The rows come from 4 hidden closed curves, with some noise, and rows from the same curve form a group. Each curve winds through 8 dimensions. The rows are also pushed far along 5 directions, which tell nothing about the answers.
In the rows, zero is written as 128.
Some rows, each with its group after it:
[125  99  76 144 109 144 215 144 109 100 126 158 133  91 122 134 136 136
  93 137  97 112 156 140  82 132] | J631
[ 93 108 161 129 115 151 170 175  58 109 150 116 143  97 135 211 146 144
 163  55 162  52  95 130 167 193] | J107
[157 104 139 120 148 130 176 111 121  75 175 156  98 176 120 196 117 134
 168  86 225  96 117  69  97 134] | J631
[124 101  95 123 108 120 154  96 115 159  80 106 114  60 111 109 168 156
 159 170  71 155 187 175 123 186] | J941
[ 97  91  95 108 120 182 168 138 136 118 131  94  74 120 107 130 113 120
 169 160 122 127 158 149 113 130] | J941
[121 111 110 143 120 134 181 159 105 137 129 138 144 101 131 141 130 141
 140 106 117 107 132 127 105 134] | J107
[145  94  82 127  97 176 135  64 156 137 113 102  42 137  69 109 147 150
 191 169 162 146 170 142  62 110] | J941
[121 133 136 110 159 129  89 112 147 151 102  95  94 135 127  72 120 109
 140 168  99 171 139 157 138 124] | J941
[132 120 136 129 103 117 125 115 107 170 138 104 131 122 110 169 150 109
 169  71 178  78 108 150 150 180] | J65
[170  89  89 144 143 136 169  87 151 122 130 168 104 152 111 166 141 101
 164 129 184 110 113 108  50 142] | J65
[ 64 145 104 124 121 156 133 174 141 163 120  94 119 109 122 101 140 132
 155 138 110 104 138 156 129 112] | J941
[109 103 156 106 110 133 169 156  96 122 136 102 117 103 135 122 100 140
 168  66 115 130 160 158 155 161] | J107
[ 70 167 158 126 144 111 104 171 109 113 110 139 192 107 143 157 148 127
  62 111  77 101  71 169 179 155] | J941
[128 100  69  93  99 134 172  86 134 138 127 157 145  76 119 183 157 135
 144 142 122 134 142 136 112 165] | J107
[109 112 102 128 120 141 175 155 120  81 106 179 176  80 160 140 146 133
  57 158  58 111 130 135 130 159] | J65
[182 129 138 128 132  44  92  58 124 163  77 132 164 101 130 118 160 127
 117 163  80 170 153 165 146 194] | J107
[ 39 138 157 102 111 150 163 191 110  84 127 117 145 107 122 158 114 158
 114  68  89  98 131 176 176 145] | J65
[ 57 131 113  96 112 141 164 159 131 160 120  62  90 100 106  96 133 154
 210 116 115 116 185 185 141 135] | J631
[125 168 184 158 158  91  81 165 116 153 105 103 159 135 141  62 105 143
 103 112  78 159 121 140 141  98] | J631
[113 152 139 109 182 127 107 126 153 138 119 142 125 137 138  69 121 112
 100 137 124 162 110 118 117 103] | J107
[130 141  98 136 176 117 132 111 165 125  82 172 141 138 115  68 140 111
  47 177  95 158 121 147  67 104] | J65
[197 125 132 150 142  90  61  72 134 172 131 133 132 130 151 131 136  91
 153 148 145 166 114  82 134 140] | J631
[104 128 106 123 116 154 147 131 123 125 119 161 154  95 112 151 165 153
  97 131 143  98 117 112 128 144] | J107
[151 112  71 155 131 146 149 129 148 105 101 192 176  98 155 112 134  99
  27 199  49 154 101 139  70 106] | J65
[ 90 174 134 120 151  92  76 139 138 152  96 125 162 103 136  90 135 146
 104 167  74 182 127 163 144 119] | J941
[125 156 183 123 133  87  74 110 123 172  96  82 120 138 114  73 154 121
 130  95 125 117 135 161 179 161] | J941
[125 105 107  96  97 137 161 103 127 130  91 121 105  79 116 101 151 168
 165 151 108 132 198 167 131 183] | J107
[141 128 108  98 179 114 127  65 150 135 102 148 115 147 101 118 157 115
  88 182 149 152 115 125 107 133] | J65
[ 66 143 140  91 108 160 146 179 123  80 116 132 153 100 129 131 124 170
  96 132 107  95 144 165 179 149] | J631
[151 113  81 155  96 153 139 106 149 128 127 155 122 116 116 129 133 141
 129 139 118 148 115 124  48  87] | J941
[ 85 115 122 117 124 197 191 186 135  52 168 122  78 182 111 154  74 161
 165  95 165  98 130 122  83  63] | J631
[141 130 108 157 176 130 118 120 149 126 106 168 155 155 134 152 158  91
  73 173 109 122  45 119  77 108] | J941
[ 84 137 101  77  99 138 155 135 143 138 108 129 127  81 120  83 140 161
 124 138 104 128 191 152 156 138] | J65
[115  99 110 117 132 132 198 120  92 111 126 141 126 107 109 184 163 129
 127 119 148  87 115 159 114 188] | J107
[156 113 107 147 165 147 127 126 161  98 117 171 126 148 157 113 113 108
 100 190  95 168 109  88  80  83] | J65
[ 74 162 184  90  96 100 113 147  91 127 146  82 122 111 119 131 134 170
 180  37 134 117 150 167 193 158] | J631
[ 91 146 158 119 149 145 133 162 140 115 130  86  84 174 101  95  92 156
 157 108 150 131 143 145 112  79] | J631
[ 97 158 151 120  95 119  76 129 132 185 113  84 133  96 113  94 152 162
 176  99 131 118 152 147 178 141] | J107
[102 154 112 165 150 163  90 171 147 154 145  92 108 151 118  86  87 104
 118 171 114 158 116 109 107  41] | J941
[209  89 110 172 112 128 130  89 131 121 150 171 123 152 137 189 128 111
 164 108 179 116 108  63  73 132] | J65
[ 78 132 142 121  90 158 142 183 117 122 130  84 123 116 128 149 113 186
 217  99 125  97 153 151 145 119] | J631
[ 97 116  88 104 128 172 154 119 147 116 110 124  95 122 100 128 140 133
 135 168 128 130 131 169  93 130] | J107
[172  95 119 115 107 129 135  88 150 110 136 149 106 143 121 159 119 114
 178 104 181 115 141 120 111 164] | J65
[184 141 183 146 143  78  87 124 106 117 133 155 184 161 150 154 120 101
  42 116 146  97  93 105 190 163] | J65
[163 140 153 157 159 111  99 140 146 148 115 128 145 152 148  85  92 128
 121 132 100 173 120 103 112  75] | J107
[160 128  96 139 159 103 110  86 134 161 143 155 132 129 135 145 160  86
 110 172 173 128 111  74 127 147] | J941
[131 115 125 144 122 126 129 124 123 150 124 136 147 123 139 170 171 105
 141 102 147  75  92 121 134 163] | J941
[ 97 128 119 140  77 152 137 153 119 133 140  98 129 120 106 163 131 149
 165  97 140  81 135 150 139 129] | J107
[ 77 118  93 110  78 164 175 147 122 104 154 105 102 105 111 165 140 131
 158 116 133  81 161 159 156 162] | J631
[ 91 124 116 127  97 132 128 122 130 145  88 107 122  71 121  87 162 156
 145 129  58 149 164 176 125 148] | J65
[116 127 139  94 113 113 126 126 129 157  69 102 138  67 136  59 125 169
 144 151  47 178 196 182 159 157] | J107
[ 97 137 104  97 118  98 128  94 125 183  87 105 125  62 109  96 183 156
 181 154  95 160 173 178 127 171] | J941
[111 145 105 120 134 128 114 102 148 159  86 125 135 112  93  66 148 123
  65 158  88 150 134 195 109 117] | J65
[ 99 113 174 115  79 137 165 187  65  94 156 127 171  84 154 206 114 165
 156  41 127  77 129 130 199 190] | J631
[113 124  71 123 174 161 152 121 169 105 137 174 121 153 123 145 133  92
  86 199 148 129  93 112  68  92] | J631
[118 148 193 118 101  98  75 150  87 145 128  96 159  89 159 116 110 142
 145  69 100 137 143 143 219 169] | J631
[104 167 161 109 128  99  92 146 125 152 134 119 157 125 147  91 127 102
 102  80 124 116 114 140 184 143] | J941
[ 70 125  63 116  86 164 202 151 115 101 123 171 166  63 111 145 159 133
  45 129  71 108 129 186 108 141] | J107
[116 149 176 136 154  94 105 135 120 137 121  86 114 168 115 135 122 146
 175 109 147 119 127 142 132 125] | J631
[133  94  67 102 144 147 162  80 173 146  97 143  87 114 109  93 140 120
 179 166 123 172 158 151  48 127] | J65

New rows, each followed by its group:
[ 98 151 103 120 145 155 140 146 147  87 145 158 127 153 119 125 124 134
  84 140 125 141  97 123  74  59] | J631
[112 123 155 130 135 127 122 138 103 168 132  74 108 135 118 145 145 139
 186 106 153  93 123 113 160 145] | J65
[126 151 119 153 127 120 107 138 143 117 135 135 144 152 130 117 116  88
  64 141 105 127  90 162 107 101] | J107
[ 89 156 138 138 149 130 109 177 115 145 130 108 148 118 139  86 106  93
  63 146  79 144 113 147 159  99] | J941
[133 134 120  99 189  99 123  90 142 171  75 121 127 110 127  53 148 113
  99 183  76 187 142 163 118 141] | J65
[132 119  76 122 111 136 133  91 158 159 115 127 112 122 105 147 156 138
 178 170 148 124 147 140  92 131] | J107
[131 106  96 119  89 131 153  80 120 135 132 106  82 108  84 150 168 130
 169 128 161 112 172 147 127 179] | J631
[105 149 115 152 135 118 157 162 109 111  92 159 187  93 133 100 143 142
  23 148  52 134 122 160 112 124] | J631
[105 126 115 115 167 162 166 163 147  81 121 175 143 130 155  97  99 115
  58 155  90 150 117 129 108 100] | J107
[122 119 167 120 133  98 141 129  99 145 144  67  97 144 119 176 121 146
 246  75 161 109 142 133 147 159] | J631
[157 105  93 134 103 148 104  78 162 165 115 122  96 121 118  96 163 113
 164 146 136 132 131 124  93 124] | J941
[123 119 145 127 127 114 127 137 105 193 133  78 118 105 135 138 136 144
 247  87 149 120 137 127 140 158] | J107
[162 117 120 153 132 112 120  96 114 176 135  98 103 121 108 124 131 119
 180 134 149 163 151 101 106 125] | J941
[136 136 149 118 101  83 124 117 108 161 122 131 155  90 147 119 154 140
 156  66 111 129 136 143 145 164] | J941
[138 104 127  89 117 108 166  88  99 134  99 167 153  59 132 164 186 170
 142 118 135 114 165 115 165 229] | J107
[112 154 130 139 141 127  81 122 157 143 120  84  88 167 101  67 111 111
 122 155 121 151 139 147 127  86] | J631
[ 99  97  39 120 104 190 200 126 155  82 149 147  82 131  96 158 136 119
 123 181 134 105 138 137  71 107] | J631
[ 99 150 150 147 144 132 106 176 131 119 177 104 119 188 133 170 102  92
 152 103 173  80  88 105 155 102] | J631
[150  89  71 142 117 147 184 105 117 151 128 148 117  88 128 149 164 131
 172 135 149 123 134 116  59 146] | J107
[ 94 144 132 120 103 130 132 191 142 105 160 150 188 137 151 192  94 118
 100 112 119  82 110 127 185 121] | J107
[136 125 108 130 125 142 123 127 166 162 129  97  71 143 128  50 104 120
 197 147 132 156 169 146  76  81] | J107
[171 121 117 143 142  91 107  88 123 159  92 154 164  91 136 126 166 115
  88 178 111 144 137 122 138 184] | J631
[152 137 132 122 160  92 139 106 112 113 116 197 186 104 149 154 156 139
  83 137 126 141  98 106 119 153] | J631
[ 87 163 145 142 153 133 110 185 142 113 143 112 138 177 124 129  98  97
  92 127 129  94  84 168 134 101] | J107
[130 145 129  82 106  80  87  64 145 147  79 128 130  79 126  78 182 157
 151 142 107 154 172 173 154 189] | J941
[133 148 118 116 115  84 118 114 145 161 105 116 135 104 128  56 135 127
 121 130  96 149 179 172 138 146] | J107
[ 66 151 111 111 136 121 141 164 129 156 106 112 146  83 133  96 127 142
 143 154  77 147 157 164 135 128] | J941
[105  93  76  95 126 149 211 126 126  82 113 173 136  90 130 147 164 118
  78 160 105  96 146 154 126 187] | J941
[104 137  94  95  87 127 148 113 143 145  98 135 121  77 118  54 159 153
 129 115 100 137 177 184 110 137] | J941
[164 112 136 107  88  96 114  71 111 163 108 132 137  67 135 128 159 163
 182  97 134 151 179 111 161 192] | J107
[134  97  62 102 115 139 209 110 124 121 132 182 139  79 138 142 169 108
 114 135 132 109 140 124  94 173] | J941
[192 130 168 162 158  86  92 119 120 134 142 139 143 175 158 120 117  75
  94 111 153 111  96  77 153 136] | J941
[ 59 124  68 102  95 167 198 176 130  91 120 171 188  66 131 170 133 136
  57 149  55 100 127 173 137 141] | J107
[105 142 166 107 112 121 116 146 121  91 134 131 154 138 121 169 112 129
 100  98 136  98 129 148 195 156] | J107
[104 114 136 127 135 160 169 168 114 106 124 116 114 124 122  91 102 136
 109 106 102 133 138 160 103 106] | J107
[195  92 126 142 116  80 144  62  95 182 133 118 109 106 119 151 168 122
 201 103 175 132 166  92 125 202] | J941
[186  93  99 137  97 118 134  74 125 153 117 147 129  96 132 144 147 114
 152 122 124 151 140 128  93 158] | J65
[137  76  61 129  89 177 204 126 152  95 152 122  71 135 112 150  95 120
 180 142 132 128 157 158  52 103] | J107
[134 107  68 100  66 148 162 106 155 113 139 161 140  94 119 170 133 140
 145 145 134 115 164 132 126 144] | J107
[144 139 121 103 161 103 107  64 145 134  72 165 148 113 101 109 167 143
  57 180 107 172 130 140 123 153] | J107
[144 114  62 141 105 158 121  90 172 145 105 148 113 114 119 100 167 113
 110 178 114 134 124 134  72 107] | J941
[117 143 180 101  98 103  82 116 104 154 111  85 123 102 119 145 148 180
 218  86 158 114 158 154 193 187] | J631
[109 133  96 100 112 107 126  92 127 195 101 109 119  73 111 106 193 137
 180 141 129 128 164 156 137 184] | J941
[184 125 136 154 163 101 101  79 148 132 113 154 130 168 126 110 146  83
  69 143 154 120  89 100 102 128] | J941
[137 146 135 149 147 154  65 142 167 108 142 145 138 191 129 148 103  92
  91 139 163 107  62 100 127  80] | J65
[109 133 118 131 151 118 165 133 128 103 118 143 134 150 107 153 148 144
 110 146 138 104 118 138 103 131] | J631
[125 148 149 159 133 114 109 175 122 113 140 157 186 127 176 132 102 110
  82 112  87 134  85 113 137 102] | J941
[154 134 141 122 134 102  99  84 138 145  95 112  95 136 114  67 142 142
 143 141 133 151 164 152 122 146] | J107
[154 115  98 130 107 144 107  61 147 168 109 103  81 119  79 117 158 156
 185 145 160 162 150 128  76 109] | J107
[155 109 122 105 144 130 156  83 140  95 138 142  73 162 107 131 125 155
 168 126 185 151 147 105  77 116] | J631
[ 89 107  98 107 122 193 166 168 178 108 135 124  89 147 118 103  66 120
 174 126 125 140 150 153  78  72] | J65
[101 110 116 146  83 178 160 170 101  85 130 142 146  99 130 162 132 151
 105 120  99  89 117 149 123 133] | J107
[117 143 171 144 154 121  93 138 102 137 111 113 137 118 138 100 140 130
 120 114 116 130  95 139 141 139] | J107
[ 70 167 157 116 127 125 105 164 121 148 120  94 136 122 122  68 113 122
  93 101  87 138 120 180 156 105] | J941
